The rows come from 4 hidden closed curves, with some noise, and rows from the same curve form a group. Each curve winds through 8 dimensions. The rows are also pushed far along 6 directions, which tell nothing about the answers.
(in the rows, 128 means zero)
Known rows, each followed by its group:
[ 87 155 148 169  56 129  81 147  93 140 134 133 165 162  46 110 163 134
 154 167 155 127 137  61 114]  D
[154 113 147 112 109 150 124 102 116 106 108 129 138 149 107 172 127 129
 132 120 107 138 120 105  94]  D
[ 65 116 117 119 156  87 168 159 168 134 174 158 155 102 155 148 152 107
  77 158 145 160 122 174 135]  S
[152 143 118 170 175  92  99 112 130 132 131 110 129 190 129  91 137 158
 106  79  54  97 142 144 132]  D
[154 104 117 116 102  96 124  84 117  93 125 119 165 196 132 187 129 142
  94  85  77 121 105 118  91]  U
[129 137 131 164 101  85  83 131 139 159 156  90 186 190 115 105 143 171
 109 138 118 118 149 125 119]  D
[121 136 136 170 128 162  63 127 146 132 126  60 155 145 146  89 137 140
  88  85 154 130 104 118 130]  D
[151 118 109  73  77  94 165  87 107  80  90 136 104 147 142 170  54 118
 151 108 110  87 118 137 124]  S
[ 99 147 142 123  37 139 104 174 129 115 153 147 179 121  96 140 163 130
 104 162 208 151 112  74  87]  U
[ 40 120  99 170 148  75 113 143 151 166 163  84 179 123 169 123 136 138
 107 156 146 142 124 180 146]  D
[107  80 110 120 136  60 172 128 158 173 157 125 137 118 157 115  94 169
 126 176 159 143 144 172 167]  U
[ 99 161 110 108  64  82 118 133 138 106 130  97 193 166 144 182 135 125
  89 154 116 115 117 137  69]  D
[ 68 141  88 114  49 105 141  89 126 120 103  51 165  98 189 164  85 112
 150 151 150 116  95 145 105]  S
[123 107  98  87  50  65 158  89 119 120 135  98 169 152 143 166  83 152
 138 175 118 115 129 141  99]  S
[ 81 115 111 131 137 106 157 141 132 128 161 137 125 104 134 121 120 121
 114 147 139 133 119 159 143]  S
[ 87 172 134 178  93 185  44 135 108 106 106  90 149 138 108  99 161  96
 117  83 157 118  92  69 118]  D
[106 148 118  87 146  94 170 178 172 113 142 176 137 101 176 134 175  89
  58 124 155 151 129 151 141]  K
[110 131 124 119  53 165 129 103 121 124  96  56 134 101 149 110 123 119
 121 125 186 135  84  85 134]  D
[175 122 148 146 148 147 116 130 133 178 145  88 114 131 131  77 122 158
 141 133 130 124 157 142 161]  U
[ 85 127 136 168 155 101 142 172 147 177 179 147 152 122 123 143 175 138
 112 155 138 155 136 150 139]  U
[129 145 138  91  98 148 176 144 119 118 103 181 110  80 129 172 162  89
 152 143 154 152 124  94 119]  K
[111 125 131 120  56  79 131 150 134 155 159 128 177 150 107 134 135 157
 123 190 169 137 145 110 119]  U
[ 58 124 117 127 124 144 137 184 156 137 171 122 152  63 155 108 159 113
  79 169 213 169 102 143 136]  K
[ 85 144 108 154 140  82  93 132 123 120 136 115 168 178 136 153 141 120
 103 113  90 109 124 154 117]  D
[ 78 137  94 167 137  84  83 145 163 161 211  85 204 122 173 110 132 139
 100 155 127 126 138 187 106]  S
[186 147 127 136 134 107 123  77  98 115  90 121 105 191 100 115 112 145
 162  94  29  82 152 111 117]  D
[165 117 159 153 101 121  77 137 120 140 168 139 170 187  67 101 145 175
 126 139 126 130 163  97 108]  K
[139 111 124 125 121 101 143 123 131 158 133 164 108 103 118  90  88 155
 188 164 160 124 162 122 157]  U
[123 115 120  79 107 140 156 133 140 123  99 132 100  78 159 105 107 105
 128 141 203 141 116 112 169]  K
[143 109 125  95 130 134 176 134 122 147 135 164  76  75 120  86 103 121
 167 169 166 132 147 118 173]  D
[137 160 137  89  57 107 132 160 105  82 155 180 160 163  77 161 160 113
 102 156 117 117 140  97  72]  K
[168 104 122 140 126 119 129  93 113 164 117  67  94 149 137  54  90 164
 151 113 128 102 142 126 194]  U
[185  99 106  95 104 106 147  46 113  99  99  98 136 157 149 132 102 147
 141 103  64 117 128 112 108]  U
[109 158 143 153 156 170  84 175 137 130 132 150 112 112 115  88 159  96
 111 107 171 131 123 109 152]  D
[ 98 111 119 103 168 102 204 167 163 164 121 143  85  69 172 112 126 128
 108 164 186 154 127 167 189]  S
[137 154  90  69 131  81 174 119 132  84 116 151 144 141 187 212 157  78
  87 101  57 115 113 156  90]  K
[165 104 154 139 158 211 107 120 110 131  95 134  80 102 108 111 132 123
 155  93 159 148 111  82 153]  K
[ 97 138 113 212 161 155  40 111 134 138 169  77 173 131 134  60 159 137
 117  89 106 129 120 123 115]  U
[118 112 103  69 140 115 171 147 146  71 146 160 114 108 165 162 107 100
  61 114 143 129  93 169 121]  S
[ 72 162 136 172  51  90  97 120 114 143 123  93 200 176  97 164 151 144
 148 156 117 122 132 106  86]  S
[ 98 171  96 130 125 141 112 136 137  86 145  93 171 119 179 153 184  87
  59  91  95 130  87 140  75]  U
[112 115 130 129  79 133 134 137 116 120 148 124 151 117 109 149 124 154
 126 154 162 142 111 117  96]  S
[ 90 151 120 138 150  97 138 140 157 166 134 139 151 100 159 136 156 104
 144 160 125 143 151 149 133]  D
[121 107 140 123 141 103 150 122 130 119 143 157 132 155 101 144 130 128
 110 134 101 137 135 138 131]  S
[118 150 115 132 144 108  90 120 125  95  95 124 151 182 124 162 143 122
  98 104  81 112 115 125  91]  K
[150 115 138 151 123 110 133 105 109 165  95  79 105 160 120  99  96 176
 166 125 123 108 147 129 171]  K
[ 96 138  98 114  94  40 152  91 132 116 110 121 188 167 148 168 143 136
 124 150  72 127 139 135  91]  K
[167 115 116 130 151 166  91  88 140 103 127  63 141 133 175 114 112 135
  96  69 102 122 103 146 108]  U
[ 93 146 132 183  85  85 111 121 117 173 172 105 194 163 117 156 163 136
 156 142  94 126 149 127 111]  S
[129 135 120 164 199 122  78 116 157 143 137 115 151 135 161  95 142 128
 120  97  88 127 147 156 128]  K
[132  84 146 158 183 172 127 132 154 175 116 101  89  78 142  55 113 166
 137 126 199 163 127 127 192]  S
[119 117 137  74  47 138 168 110 107 104  99 160 129  93  82 155 100 127
 181 206 162 148 136  88  91]  K
[110 122  93  97 134 113 143 129 162 130 139  95 162  94 219 179 129 107
  94 128 145 143 104 173 112]  K
[ 92 125 122 190 128  64 131 153 137 194 211 113 184 144  97  97 162 194
 134 201 105 141 166 157 113]  D
[198  87 142 112 141 153 148 106  89 114 116 149  79 153  86 137 106 160
 149 110  99 122 130 108 135]  K
[151 110 138  89  75 150 162 121 126 135 123 126 122  85 126 126 107 140
 158 173 176 148 132 108 123]  U
[108 119 117 152 112  53 163 112 133 196 168 111 159 134 156 140 126 143
 170 161 106 124 164 164 158]  S
[212  76 128  92 134  97 181  60 105 121 104 117  97 184 135 161  94 155
 137  90  53 111 133 136 146]  S
[179 110 163 138 179 159 124 131 131 157 146 167  95 125  79  79 137 141
 154 144 110 142 169 114 149]  U
[113 140 145 182 104 130 115 148 112 159 142 149 127 118  75  81 155 164
 168 147 157 136 144  82 135]  D
[146 149 146 133 164 130 146 195 137 150 199 196 126 108  93 115 190 130
 114 167 115 147 166 139 113]  U
[135  79 168 148 143 125 160 112 125 184 138 164  94 114  75  87  98 157
 198 168 150 148 173 119 188]  S
[141 124 129 151 175 183 115 130 137 146 125  63  85  90 163  69  98 136
 127 102 147 120 116 161 168]  U
[155 144 119  91 128 139 122 104 134  94  50  89 116 153 186 175 115  98
  97  61 116 109  95 129 129]  K
[170 159 153 101 109 114 149 186 130 140 155 183 130 143  99 140 174 128
 112 160 129 130 164 115 115]  U
[161 139 133  57  60 120 175 120  97  86  97 170 100 145  75 148 110 117
 138 170 119 109 133  85 108]  D
[ 70 135  95  92 155 101 152 133 173 121 112 117 150  86 195 150 129  96
  93 163 138 147 116 175 120]  K
[ 58 127 127 176 135 194 116 119 124 132 121  97 119  56 137  98 139 102
 149 117 171 155  89 112 140]  S

New rows. What belongs after each?
[129 153  83 113 175  67 143 171 169 126 170 128 139 126 209 116 145 123
  55 103 111 109 132 199 139]  U
[116 156 126 137 131 118 129 122 125 111 101 101 137 163 126 152 147 124
 100 115  80 115 115 134 104]  D
[ 96 120 165 209 110 152  87 109 105 160 145 126 147 141  66 104 145 140
 185 117 127 139 141  88 137]  S
[107 121 101 106  68  66 169 130 128 150 144 126 148 119 148 111 131 143
 128 169 166 132 134 118 151]  U
[143 132 104 118 136  59 183 107 134 165 129 132 115 124 149 110 113 149
 165 162  83 110 166 156 146]  D
[131 100 135 141 127 159 142  75 115 143  96 121 101  89 129 108 104 125
 193 116 136 141 127 101 154]  S
[145 137 126 129 143 134 112 133 104  78 111 163 113 170 114 159 151 109
  98  57  94 113 103 108 117]  D
[140 109 184 187 159 145 118 158 120 170 186 174 139 156  41 123 181 161
 139 148 107 162 163 111 125]  S
[135 158 108 125 141 125  99 170 139  84 158 137 139 143 152 124 148 121
  56  79 127 110 107 144 103]  U
[130 150 122 112 208 131 102 181 159 118 141 149 120 136 146 140 133 110
  75 133 113 118 134 183 117]  K
[119 144 141  84 155 125 187 193 151 129  95 191  77  88 138 149 142 106
 108 150 183 145 129 139 160]  K
[118 134 117 150 189 110 106 138 170 133 171 136 160 130 196 148 159  96
  77  60 101 134 122 177 132]  S
[183 117 148 148 180 179 121 139 110 104 134 168  70 131  92  96 141 143
 118  65 110 124 119 107 139]  D
[136 140 119  96 153  76 193 130 147 157  92 159  91 112 162 126 129 115
 144 141 120 123 154 144 175]  D
[ 75 128 126 128  40 106 141 101 120 156  97 115 177 108 134 162 144 118
 176 172 174 156 122  78 121]  D
[139 153 141 110  75 162 126 150 104 104 110 128 110 131 101 123 141 110
 115 122 162 118 110  84 126]  U
[142 157 136 145 126 120  92 110 130 104 134 133 169 166 121 123 164 119
 115  89  69 121 145 116  89]  K
[109 128 154 158  81 103 113 143 131 204 154 137 157 123  79 100 120 160
 200 217 176 138 181 107 143]  U
[120 117 125 139 110 145 139 110 111 127 113 113 132 114 137 149 148 132
 140 109 136 145 104 104 124]  K
[ 67 122  78  88  92 148 149  97 134  95  97  60 148  69 211 164 116  79
 100 130 165 143  61 139 114]  K
[144 136 160 147 149 180  92 152 140 124 124 130 142 137 126 157 178 121
  92  87 138 156 112 109 108]  K
[ 94 167 135 150 153 133  88 176 165 139 146  93 175 140 161 148 178 107
  62 120 135 140 120 160 109]  K
[ 30 123 116 155 147 112 130 144 177 145 167 111 182  86 175 131 160 100
  82 142 165 170 105 165 134]  S
[168 104 103 131 114  74 131  98 116 148 138  84 118 164 143  73  74 187
 147 122 113  90 151 148 162]  U
[135 111 158 138 104  97 144 135 129 156 166 191 158 148  86 156 156 140
 151 153 127 153 161 106 121]  S
[140  85 123 159 171 143 141 100 130 173 127  87 102  94 166  90 115 158
 160 105 141 146 126 143 182]  K
[155 109  99  88 104 134 150  72 114  76  90 106 119 134 183 185 105  99
 109  54 107 116  75 118 116]  U
[124 135 141 103 130 148 123 111 130  92  78 144 130 137 122 174 130  96
 123 118 114 137 116 113 102]  D
[ 88 118 136 118 123 116 169 138 158 161 100 116 119  86 155 128 113 131
 137 166 189 155 126 143 165]  S
[146  85 136 127 148 187 143 122 113  98 119 152  72  91 116 117 107 131
 128  82 165 142  89 106 150]  U
[128 153 144 152  91 192  78 154 110 116 134  91 128 127 105  98 141 122
 111 109 170 122 104  93 120]  U
[177 154 166 141 125 138  87 107  90 107  91 169 125 207  46 155 144 126
 166 108  48 102 159  79  92]  D
[101 137 131 122 121  95 187 161 151 169 155 160 134  90 117 110 171 135
 124 201 148 161 149 123 135]  D
[ 93 133 127 126 119 103 135 154 158 129 168 130 172 134 172 178 164  95
  67 105 144 146 109 156 125]  S
[197  98 135 114 155 111 121 129 112 142 148 145  99 176  94  92 100 163
 135 134 102 102 165 135 158]  K
[127 135 142 113 140  85 173 163 159 186 133 142 130 112 152 134 146 133
 135 177 151 146 168 158 162]  K
[141 102 169 162 102 181 105 113 111 142 128 104 118 138 100 118 119 133
 145  86 165 137 113  93 160]  S
[113 160 161 178 102 157  96 145 100 126 112 127 133 158  54 127 163 145
 144 132 120 126 127  83 102]  D
[122 119 127 150 167  57 144 157 152 154 171 151 151 169 127 139 146 167
  92 135  99 131 152 175 133]  S
[151 105 120  92 134  53 197 108 122 140 112 178 106 142 111 135 102 162
 171 177  88 123 174 144 142]  K
[156  93 149 113 127 125 150  97 127 117 119 160 123 150 115 159 126 127
 131 100 111 141 131 113 133]  S
[150 150 135 154 178 158  99 129 127 102 138 125 120 158 150 160 154  89
  88  31  68 109 107 148 122]  S
[135 133 135 120 174  98 141 175 173 142 169 205 142 101 148 116 166 125
 108 132 142 155 165 149 132]  K
[128 123 145 147 116 152 107 146 118 152 143 146 149 124  96 143 168 136
 145 151 151 155 132  89 112]  K
[105 143 139 139 116  72 145 168 146 175 191 161 186 139  94 145 178 153
 129 219 110 152 177 143  91]  U
[ 82  93  85 162 117  89 130  71 122 165 117  43 143 120 190  95  99 148
 151 111 140 125 109 145 182]  D
[103 142 114 109 105 124 119 117 156  94 103 124 169 112 182 145 153  99
  90  91 150 148 103 114 108]  K
[133 123 149 167 124 134  81 163 122 171 176 135 148 145  78  73 149 161
 137 160 162 136 160 104 145]  K
[ 81 139 100 120  83  79 138 128 123 136 140 112 178 143 137 149 160 115
 114 173 120 134 124 121 112]  K
[117 158 106 118  45  78 151 120 100 127 117  92 150 154 128 136 131 142
 140 157 116 102 129 113 113]  U
[119 128 128 180 203 147  98 133 141 147 149 102 138 133 151 105 181 125
  89  80  97 144 118 144 145]  K
[130 136 110  82 199  71 180 174 176 128 167 187 149 129 182 190 189  95
  49 139  83 151 139 190 113]  K
[211 121 163 120 178 196 108 159 134 113 126 150  65 121 113  90 104 147
 115  80 150 119 136 131 146]  U
[119 124 161 135 193 172 119 161 161 150 124 174 107  85 116 116 142 111
 138 145 166 162 147 134 147]  D
[101  89 127 114   8 103 163  88 102 135 117 124 170 124  99 171 118 156
 171 178 180 158 109  66 107]  U
[109 128 122 112  34 140 128 103 103 112 115  88 147 113 118 109 108 127
 149 152 169 126 115  90 121]  K
[105 129  95 113 163 128 120 120 143 115 111  93 121 103 175 125  88 116
 120 134 128 116 111 173 128]  K
[ 96 149 126 115 124 154 124 129 146 102  99 135 155 107 167 181 177  70
  94  96 141 155  91 109 104]  D
[174 119 143  80 171 172 163 149 140 105 102 141  55 109 159 133 113  93
  84  79 153 124 105 145 176]  S
[148  92 126 144 165 140 121 121 135 145 173 154 117  95 111  66 114 160
 155 147 134 143 152 131 136]  U
[162 126 120 124  63 112 121  90 107 116 109  85 150 161 126 127 108 166
 146 119 112 109 128 104 103]  U
